The groups are shells around one centre, one inside the other: the same stretched ball of 7 dimensions in 6 sizes.
Some rows, each with its group after it:
2,9,1,-18,-24,-4,-7,-18,-15,9,-11
labe
-1,3,6,-13,-23,-1,8,-17,-13,5,-3
labe
4,1,-3,-24,-17,-4,-7,-7,-19,16,-8
Pufeb
-7,-11,-25,-7,5,1,17,-6,4,2,10
fazi
3,2,-18,-20,-16,-7,-8,-9,-10,7,-8
fazi
15,-9,6,-6,-21,0,20,5,-25,16,-2
dalis
11,8,-17,-13,-34,-8,-1,-16,-18,0,-14
rurif
-10,6,-10,-18,-12,-2,-3,-23,-3,3,-2
Pufeb
-4,-15,18,-10,-13,-14,-3,12,-6,17,7
Pufeb
-4,-28,-2,-15,1,-7,14,22,-10,20,17
zepi
-4,-20,25,-11,-27,-15,10,13,-12,12,13
Pufeb
-6,-9,-13,-15,-10,1,16,-9,-5,3,8
labe
23,2,-32,-8,-17,0,10,-4,-21,8,-15
labe
-10,-10,4,-1,11,-4,6,2,-2,17,10
dalis
13,8,-29,-15,-30,1,11,-20,-22,-2,-13
Pufeb
17,-2,14,-10,-35,-4,10,-5,-16,9,-10
fazi
-3,-13,-32,-12,-9,0,24,-8,6,-7,9
zepi
-3,-12,-1,-9,0,-2,10,2,-4,14,7
labe
-16,-22,16,-11,-15,-12,14,9,-4,8,22
fazi
-13,-18,18,4,-14,-11,20,7,-10,8,21
zepi
24,3,-27,-19,-31,-5,1,-5,-24,8,-19
fazi
-16,-8,5,-11,-10,-6,7,-11,3,2,11
rurif
-16,-7,12,-15,-22,-8,7,-15,6,-3,10
zepi
7,8,-10,-15,-23,-7,-9,-13,-20,10,-13
rurif
-13,-19,-14,-16,0,-3,16,2,3,5,17
fazi
5,-13,-6,-19,-29,0,25,-4,-8,-1,5
dalis
20,8,-31,-14,-22,6,13,-18,-16,2,-18
fazi
25,-4,-44,-15,-24,3,22,-4,-18,0,-11
dalis
4,-2,-11,1,-19,-7,11,-6,-16,3,0
labe
3,7,11,-3,-38,-4,11,-22,-14,-2,-5
dalis
25,4,-29,-11,-12,9,15,-10,-17,9,-18
zepi
10,-1,3,0,-29,1,23,-10,-20,4,-3
dalis
-10,-20,8,1,-11,-11,19,9,-4,7,19
rurif
1,-21,-2,0,-6,-10,17,18,-9,13,12
rurif
3,-21,10,-8,-32,-15,17,13,-8,4,10
Pufeb
-9,-14,11,-6,-16,-3,22,-2,-7,5,15
fazi
-3,6,-1,-16,-28,0,9,-22,-21,3,-2
zepi
-6,-13,-12,-23,0,-3,3,3,-7,15,7
dalis
-13,-6,21,-8,-17,-10,2,-7,-2,7,9
rurif
3,2,-9,-20,-37,-8,2,-17,-7,-5,-6
Pufeb
14,-12,7,0,-29,-12,13,8,-6,5,-2
dalis
13,0,16,-2,-36,-9,6,-4,-18,8,-9
rurif
6,11,4,-18,-38,-9,-11,-19,-17,5,-15
fazi
-12,-16,15,-14,-16,-10,8,3,-2,8,14
labe
17,-5,-39,-12,0,-1,5,3,-7,11,-11
zepi
17,1,14,-9,-31,-8,0,0,-23,16,-13
rurif
14,0,-23,-7,-23,2,20,-12,-12,-2,-8
labe
-1,9,-9,-20,-16,-5,-12,-20,-8,7,-11
Pufeb
25,9,-19,-18,-44,-5,1,-14,-23,1,-23
fazi
16,-2,-26,-29,-22,5,11,-9,-16,7,-11
zepi
-6,-10,19,-5,-3,-5,5,4,-7,18,7
Pufeb
6,4,6,-9,-15,-5,-6,-7,-17,16,-9
labe
14,5,7,-7,-27,4,14,-13,-25,11,-10
zepi
14,-4,-12,2,-21,-7,13,-2,-7,2,-7
rurif
-1,-18,16,-14,-25,-3,22,2,-5,6,11
zepi
-18,-2,-3,-8,-18,-8,6,-19,1,-5,10
dalis
-11,-1,-25,-15,-7,-3,4,-17,0,-2,4
Pufeb
17,2,-7,-17,-42,-7,4,-11,-13,0,-15
rurif
-13,-27,12,-9,-14,-15,14,18,-7,10,23
dalis
-6,-11,3,-7,-14,-7,12,2,-16,11,10
labe

New rows. What belongs after each?
-1,-19,9,3,-14,-11,18,13,-8,9,13
rurif
17,9,5,-13,-52,-2,12,-22,-22,-3,-15
zepi
-1,3,-13,-29,-23,-3,-3,-16,-17,6,-5
zepi
-16,-21,9,4,2,-8,19,9,1,9,23
Pufeb
-11,3,-1,-20,-7,-6,-13,-16,-3,11,-2
zepi
-11,-14,6,-18,-14,-11,3,3,-9,11,12
rurif
-20,-8,17,-18,-20,-8,3,-13,4,1,12
zepi
-9,-23,4,-3,-11,-8,24,11,-5,6,20
rurif
4,-21,-28,-14,-9,-3,23,9,-2,3,9
fazi
0,-8,22,-8,-35,-10,11,-3,-13,5,5
rurif
-3,-1,-10,-9,-4,-10,-9,-1,-16,17,-2
zepi
27,7,-27,-12,-20,-2,-1,-5,-22,12,-23
fazi
26,3,-19,-17,-22,2,6,-5,-22,12,-19
rurif
8,2,5,-3,-10,-6,-3,-1,-19,19,-8
fazi
-1,-14,13,-22,-21,-10,1,9,-21,19,6
zepi
1,5,20,-9,-30,-6,1,-16,-15,8,-6
rurif
20,-15,-14,-21,-15,-4,7,16,-18,19,-6
zepi
6,-1,-10,-11,-37,-5,15,-14,-11,-6,-3
rurif
-8,-17,-28,-14,4,-3,14,1,9,3,12
dalis
29,5,-30,-11,-25,2,10,-7,-26,8,-21
rurif
20,0,-38,-13,-33,3,24,-14,-13,-8,-10
zepi
15,-16,-8,-11,-29,-10,14,10,-7,4,-1
fazi
-11,-10,-16,-14,-8,-10,3,-4,3,2,9
fazi
-1,-13,-22,-3,2,2,24,2,-9,8,10
fazi
21,-5,-3,-1,-28,-6,14,2,-13,6,-9
rurif
9,-4,11,-4,-38,-3,22,-6,-25,4,0
zepi
-4,-14,-25,-8,-10,-4,21,-3,1,-3,11
rurif
10,9,6,7,-26,-8,2,-12,-19,7,-11
dalis
5,-6,-13,-19,-12,-4,3,1,-18,14,-2
labe
10,1,-18,-10,-9,2,9,-5,-28,16,-7
zepi
19,7,-18,-27,-35,-4,-6,-12,-24,9,-20
dalis
-18,-20,9,-8,-13,-19,3,9,4,5,19
zepi
31,1,-10,-14,-28,-6,-2,5,-28,18,-22
dalis
18,11,11,-1,-24,-5,-5,-7,-27,19,-19
zepi
4,-23,-3,-1,-10,-9,21,18,-5,9,12
rurif
2,-11,14,-6,-25,-14,3,8,-18,13,4
rurif
30,7,12,-10,-51,-6,4,-9,-25,7,-23
zepi
-7,-7,21,-9,-2,-7,-4,3,-7,21,4
zepi
-6,3,15,-6,-30,-11,-1,-15,-9,2,-1
rurif
5,14,7,-14,-24,-3,-8,-20,-26,14,-14
dalis
9,-14,16,-8,-17,-5,14,13,-22,21,4
dalis
23,24,-20,-17,-36,0,-9,-29,-26,5,-32
zepi
-5,-15,2,-6,3,-10,2,11,-4,18,9
fazi
4,-1,-13,-22,-20,-4,-1,-11,-5,4,-7
rurif
19,-7,-12,-1,-10,-2,14,7,-15,14,-7
rurif
-1,-8,19,-20,-25,-9,0,2,-21,17,2
Pufeb
-12,-14,-1,-14,-1,-8,3,5,-6,14,13
rurif
7,1,1,-24,-45,-11,-4,-11,-18,3,-10
dalis
4,12,4,-11,-35,-1,5,-26,-20,1,-11
Pufeb
